The groups are shells around one centre, one inside the other: the same stretched ball of 5 dimensions in 7 sizes.
Known rows, each followed by its group:
[ -2 -25  -5  24  10  35  16 -22 -21  33  -2  -2  -7  15  13  14  30   7
  -8 -18 -12 -41  -5 -10  34] => (4)
[ -2 -20 -13  21  16  39  16 -15 -24  24  -6  -4 -17   9  16  22  33   2
 -16  -4 -13 -44  -5   5  41] => (4)
[  3 -16  -4  15   6  28  18 -22 -21  18  -9  -1 -14   8  18  39  28  15
   6   9 -13 -37  -5   0  32] => (5)
[  3 -20  -6  23  12  35  12 -20 -18  30  -2  -5  -5  17  13   8  30   6
 -16 -19 -12 -42  -4 -11  27] => (6)
[ 19  -5   1  17   1  21   5 -25 -13  27  -1 -13   8  24  15  11  25  23
  -2 -14 -16 -31   3 -29  -4] => (1)
[ 22  -4  -1  16  -1  20   3 -24 -19  32   1 -18  11  28  15  15  25  30
   4 -16 -20 -28   8 -35 -11] => (4)
[ 10 -12   4  16   5  22  12 -26  -9  17 -10   0  -3  16  16  24  25  15
  -1   1 -10 -36  -5 -11  16] => (3)
[ 21  -9   7  17  12  15  -1 -24 -15  23 -17  -8  11  46  10  19  29  19
  -3 -11 -16 -36   9 -26 -10] => (0)
[  4 -23   3  21  18  25   9 -23 -18  25 -18   2  -2  36   9  22  31   7
  -6 -11 -13 -44   1 -10  20] => (6)
[ 16 -11  11  17   4  16   7 -30  -5  20 -11   0   8  30  13  15  23  18
  -1  -9 -10 -35  -1 -24   1] => (1)
[ 10 -12  -7  22  11  33   7 -18 -17  30   0 -11   0  20  14   2  30   8
 -20 -20 -14 -39   0 -17  14] => (2)
[  1 -26   7  21  10  25  14 -29 -16  28 -12   4   0  29  10  21  27  12
   3 -15 -11 -41  -3 -15  24] => (4)
[ 17 -10   4  16   4  17   5 -25 -21  28 -10 -11   8  36  12  26  27  27
   9 -10 -19 -32   8 -28  -5] => (6)
[ 18 -12  16  15   9  10   3 -30  -8  17 -22   1  10  45  10  26  25  20
   6  -3 -12 -36   4 -23  -6] => (1)
[ 11 -14  -2  18  16  25   6 -19 -19  21 -15  -5  -2  32  12  23  32  10
 -10  -5 -15 -41   3  -9  13] => (3)
[ -2 -22  -9  22   8  36  17 -20 -24  31   0  -5 -10   9  15  19  30  10
  -6 -13 -14 -40  -5  -7  35] => (6)
[ 15  -8   5  11   2  15  10 -26 -15  14 -15  -4  -2  23  17  41  25  25
  13  11 -15 -32   1 -13   6] => (4)
[ 17 -18  20  19  10   9   1 -33  -8  26 -22   2  18  57   6  17  25  21
   6 -19 -13 -37   7 -34 -12] => (2)
[  9 -14  -3  18  18  27   9 -17 -14  13 -16  -1  -9  23  14  22  32   2
 -17   3 -11 -44  -2   2  23] => (5)
[ 16  -1 -10  14  -4  28  11 -20 -21  23   5 -17  -5   2  22  26  25  25
   2   2 -18 -28   0 -16  10] => (2)
[ 19  -4  -3  17   9  24   2 -19 -14  22  -5 -13   3  25  15  10  29  14
 -14 -10 -15 -36   4 -19   0] => (5)
[  5 -18   3  16   6  23  15 -27 -17  20 -12   1  -5  19  15  34  26  17
   8   1 -12 -37  -4  -9  22] => (3)
[ 17  -8  12  14  -3  13  10 -33  -7  19  -9  -2   7  24  16  26  20  27
  13  -1 -12 -30  -2 -26  -1] => (6)
[  1 -20   3  17  12  25  17 -24 -14  13 -17   7 -12  16  15  34  28   8
   0   7  -9 -41  -7   3  33] => (2)
[ 20  -8  12  13   2  10   5 -30 -11  18 -16  -4   9  36  13  32  23  28
  14   1 -15 -31   4 -26  -8] => (0)
[ 13  -6  -5  15   4  26  11 -20 -16  17  -5  -8  -7   9  19  27  27  16
  -3   5 -14 -34  -3  -8  16] => (1)
[ 20  -2  -1  12  -6  18   9 -25 -21  24  -1 -15   3  16  19  34  23  34
  16   2 -20 -25   4 -26  -3] => (4)
[ 19  -7   2  18  10  21   2 -22 -12  23  -9  -9   7  32  13  10  28  15
 -12 -13 -14 -36   4 -22  -2] => (3)
[ 22  -6  10  14   9  13   2 -26  -8  15 -18  -4   8  38  12  22  26  19
  -2  -2 -13 -35   4 -21  -7] => (3)
[  7 -12 -10  16   9  31  13 -17 -24  21  -6  -9 -12  10  18  31  31  13
  -4   4 -16 -37  -1  -2  26] => (0)
[ 21  -8   7  17  10  14  -1 -25 -14  24 -15  -8  12  45  10  18  28  21
  -1 -12 -17 -35   9 -28 -12] => (1)
[  3 -15 -12  19  15  37  14 -14 -19  18  -6  -5 -16   6  17  20  32   1
 -19   1 -12 -43  -6   6  36] => (2)
[ 21  -3   2  14   0  19   5 -25 -13  22  -4 -12   6  22  17  20  24  25
   2  -5 -16 -30   3 -26  -5] => (3)
[  5 -21   2  22   3  27  12 -28 -19  37  -1  -5   5  25  12  12  26  19
   2 -25 -15 -36  -1 -27  14] => (2)
[ 17 -12   6  19  16  18   0 -22 -14  23 -18  -5   8  46   9  15  30  13
 -10 -13 -15 -40   7 -20  -3] => (1)
[ 20  -6  10  12  -4  11   8 -31 -13  20 -10  -6   8  27  16  33  21  33
  19   1 -16 -27   3 -28  -7] => (6)
[ 18  -8   2  16  14  19   2 -20 -15  17 -17  -7   2  36  12  24  30  14
  -7  -2 -15 -38   6 -14   0] => (0)
[ 13 -10   5  13  -4  17  13 -29 -17  22  -7  -6   1  17  17  36  22  30
  19   3 -16 -29   0 -21   7] => (0)
[ -1 -21  -9  22  13  36  15 -18 -23  28  -4  -5 -11  13  14  19  32   6
 -12 -11 -14 -42  -4  -3  34] => (0)
[ 21 -13  18  19   7  10   0 -32  -6  27 -16  -2  20  53   7   9  24  22
   2 -22 -13 -35   7 -38 -16] => (5)
[ 12 -10  -9  21  10  32   6 -17 -19  29   0 -13  -1  19  15   8  30  11
 -17 -16 -16 -38   2 -16  12] => (5)
[  5 -24  12  20  10  19  12 -31 -11  25 -16   7   4  35   9  21  26  13
   4 -13 -10 -40  -3 -18  16] => (5)

New rows. What belongs after each?
[ 13 -13   0  17  14  21   5 -20 -20  21 -16  -6   0  35  12  27  31  15
  -3  -3 -16 -38   5 -13   7] => (0)
[ 19 -10   5  19   2  18   2 -27 -17  34  -4 -13  15  38  11  11  25  26
   3 -23 -18 -31   8 -37 -11] => (5)
[  8 -18   5  16  14  19   9 -24 -19  18 -21   1  -3  35  11  36  30  14
   4   1 -14 -40   2  -8  15] => (2)
[ 14  -6  -6  14  -5  26  13 -23 -23  27   4 -15  -2   8  20  30  25  29
  10  -2 -19 -28   1 -21   9] => (0)
[ 14 -15   6  19   3  19   7 -28 -19  33  -7  -8  10  36  11  20  26  25
   8 -18 -17 -33   5 -31  -1] => (0)
[ 18  -3  -6  16   7  25   4 -18 -18  22  -4 -15   0  20  17  18  29  18
  -9  -4 -17 -34   4 -17   3] => (6)
[  7 -11 -13  19   4  35  14 -18 -25  29   5 -14  -8   4  19  19  29  16
  -6  -8 -17 -34  -2 -11  24] => (0)
[  9 -18   3  20  16  23   6 -22 -18  25 -16  -3   2  38  10  20  31  11
  -6 -12 -14 -41   4 -15  11] => (3)
[ 17 -10   4  16   3  18   6 -26 -21  29  -8 -11   8  34  13  25  26  27
  10 -11 -19 -31   7 -29  -4] => (0)
[ 12 -14  12  13   2  13  13 -31 -13  16 -17   2   1  27  14  40  23  25
  18   6 -13 -33  -1 -16   8] => (2)
[  2 -19  -7  20  19  33  12 -16 -20  19 -14  -1 -13  19  14  23  34   0
 -17  -1 -12 -45  -3   5  33] => (5)
[ 16 -15   4  20  18  20  -1 -21 -18  28 -17  -7   9  49   7  13  32  12
 -11 -18 -16 -41   9 -22  -2] => (2)
[ 25   1   1  14   4  17   1 -22 -12  18  -7 -14   6  26  16  19  26  23
  -4  -1 -17 -31   6 -23 -10] => (2)
[ 19  -9   3  20   5  20   1 -25 -16  33  -4 -13  13  37  11   8  27  22
  -4 -23 -17 -33   7 -34  -9] => (6)
[ 23  -7  11  15  13  11  -2 -25  -8  16 -22  -4  11  47  10  20  28  17
  -5  -4 -14 -37   7 -23 -12] => (6)
[  2 -25   6  23  15  26  12 -26 -10  24 -14   7  -1  30   9  11  28   3
 -12 -16  -7 -45  -5 -11  25] => (4)
[  1 -21  -7  20  12  32  14 -19 -28  29  -7  -6  -8  20  14  28  32  13
  -1  -8 -17 -39   0  -7  28] => (2)
[  3 -16  -6  19   2  32  18 -23 -19  26   1  -5  -9   4  18  23  26  15
   0  -5 -13 -35  -7  -9  30] => (3)
[  3 -16  -8  18  -2  31  18 -23 -29  33   4 -11  -7   6  18  31  26  25
  11  -7 -19 -31  -2 -16  25] => (2)
[  9 -10 -10  16   2  31  14 -19 -25  26   1 -13  -8   6  19  28  28  20
   2  -1 -17 -32  -1 -11  21] => (3)
[ 24   0  -2  16   4  21   1 -21 -14  23  -3 -16   7  25  16  13  27  22
  -7  -8 -17 -31   6 -26  -9] => (2)
[  7 -14  -5  21  15  32   9 -18 -13  21  -7  -4  -7  17  14  10  31   2
 -21  -8 -10 -43  -4  -5  23] => (5)
[  8 -23  12  21  21  19   5 -26  -8  20 -25   8   5  47   6  14  30   4
 -11 -14  -9 -46   1 -14  11] => (5)
[ 13 -18  11  21  12  17   3 -28 -13  30 -15  -2  12  47   7  11  27  16
  -2 -22 -14 -39   5 -29  -2] => (0)
[ 26  -7  13  17  15  10  -6 -25  -6  20 -22  -5  17  56   7  10  28  16
 -10 -14 -14 -38  10 -29 -19] => (2)
[ 22  -5   5  13   1  14   3 -26 -20  24 -10 -13   9  34  14  32  25  32
  14  -3 -20 -28   9 -30 -12] => (2)
[ 18 -12  20  14   6   7   6 -33  -3  12 -24   6   9  41  11  29  23  21
  10   1 -10 -35   1 -22  -5] => (2)
[ 15 -17  10  23  13  18   0 -27 -12  32 -13  -4  16  51   6   2  28  14
  -9 -29 -14 -40   7 -33  -6] => (2)
[ 18  -5  -3  15   5  22   5 -21 -20  24  -6 -13   2  25  16  24  28  22
   0  -4 -18 -32   5 -20   1] => (3)
[  9 -12  -5  19  16  30   8 -17 -13  17 -10  -4  -8  19  15  14  31   2
 -21  -4 -11 -43  -3  -2  22] => (5)
[ 20  -6  12  15  -9  12   8 -34  -8  26  -3  -7  14  25  16  20  19  33
  17 -10 -14 -26   1 -38 -10] => (2)
[ 12 -10  -9  18  13  30   6 -15 -22  24  -6 -12  -4  22  15  18  32  11
 -14  -7 -17 -38   3 -10  13] => (6)
[ 18  -8  -1  16   7  20   4 -21 -21  25 -10 -13   4  33  13  25  29  23
   2  -7 -19 -33   8 -22  -2] => (6)
[ 19  -3  -2  14  -2  21   8 -23 -19  24  -1 -14   2  17  18  27  25  29
   8  -1 -18 -28   3 -23  -1] => (1)
[ 11 -17   5  20   6  21   7 -27 -19  33  -7  -6   9  36  10  16  27  21
   4 -21 -16 -35   4 -29   3] => (0)
[ 14 -13   5  17  17  19   4 -22 -13  15 -22   0   0  38  11  25  30   9
  -8  -1 -12 -41   3  -9   8] => (1)
[ -1 -24   0  23   5  31  17 -27 -18  33  -2   0  -3  16  13  15  26  13
   0 -19 -12 -38  -6 -16  29] => (2)
[ 11 -16   3  19   3  22   9 -27 -21  34  -4  -8   7  30  12  19  26  24
   7 -19 -17 -33   4 -29   5] => (0)
[  3 -17   1  19   3  28  18 -27 -13  22  -4   1  -6   8  17  21  25  13
   0  -5 -10 -37  -8 -10  27] => (6)
[ -1 -21  -8  23   6  37  17 -22 -20  33   4  -5  -8   6  16  11  28   9
  -9 -17 -12 -39  -7 -11  34] => (2)
[ 19  -5   2  16  -7  20   9 -29 -14  30   5 -13   9  17  17  14  21  30
   7 -14 -16 -27   1 -34  -4] => (4)
[  9 -16   2  16  17  22   9 -21 -16  14 -22   1  -6  31  12  32  31   9
  -5   5 -12 -42   0  -2  18] => (5)
[ 16  -9   1  19  10  24   4 -22  -9  23  -6  -7   4  26  13   6  28  11
 -16 -14 -12 -38   1 -19   4] => (6)
[ 13 -15  14  14   2  11  11 -33 -12  18 -18   3   5  33  13  37  23  26
  19   2 -13 -33   0 -21   4] => (2)
[ -1 -21 -10  20   6  35  18 -20 -27  31   0  -7 -10   8  16  26  29  14
   0  -9 -16 -37  -4  -8  34] => (5)
[ 18  -8   5  15  18  18   2 -20  -9  11 -22  -2   0  37  12  23  31   8
 -13   3 -12 -41   3  -8   3] => (2)
[  4 -17  -2  17   3  27  17 -24 -22  24  -6  -3  -8  12  17  33  27  19
   8   0 -14 -35  -4  -9  26] => (3)
[ 18  -6  10  13 -10  13  12 -34 -10  22  -3  -6   8  18  18  29  19  34
  20  -1 -14 -26  -1 -31  -3] => (2)
[  9 -21  14  18  19  15   7 -27  -8  13 -29   9   1  44   8  26  29   7
  -4  -2  -8 -44   0  -8  12] => (2)
[ 14 -11   4  13  -1  17  11 -27 -21  23 -10  -7   2  25  16  40  24  30
  20   3 -18 -30   3 -21   4] => (2)
[ 19 -14  13  21   9  14  -1 -30  -8  30 -13  -4  19  50   7   2  26  18
  -5 -27 -13 -37   6 -37 -13] => (4)
[ -2 -20 -12  21   7  37  18 -19 -28  30   1  -8 -13   6  17  25  30  12
  -3  -8 -16 -38  -4  -5  36] => (5)
[ 28  -1   8  13   2  11  -1 -26 -13  22 -11 -13  14  40  13  22  25  30
   6  -7 -18 -29  10 -34 -21] => (4)
[  9 -17   4  17   7  20  10 -26 -20  25 -14  -3   1  31  12  32  28  21
   9  -5 -16 -36   3 -17  11] => (0)
[ 10 -11  -8  20  18  32   7 -14 -16  18 -10  -6  -8  20  14  13  33   1
 -24  -5 -12 -43  -1  -2  21] => (2)
[ 17 -10  14  12  -3  10  11 -34 -10  17 -14   0   6  27  15  37  21  30
  21   4 -13 -29   0 -25  -1] => (2)
[  6  -9  -9  15   1  32  18 -20 -19  19   1  -8 -13  -4  21  30  27  16
  -1   6 -14 -34  -7  -3  29] => (5)
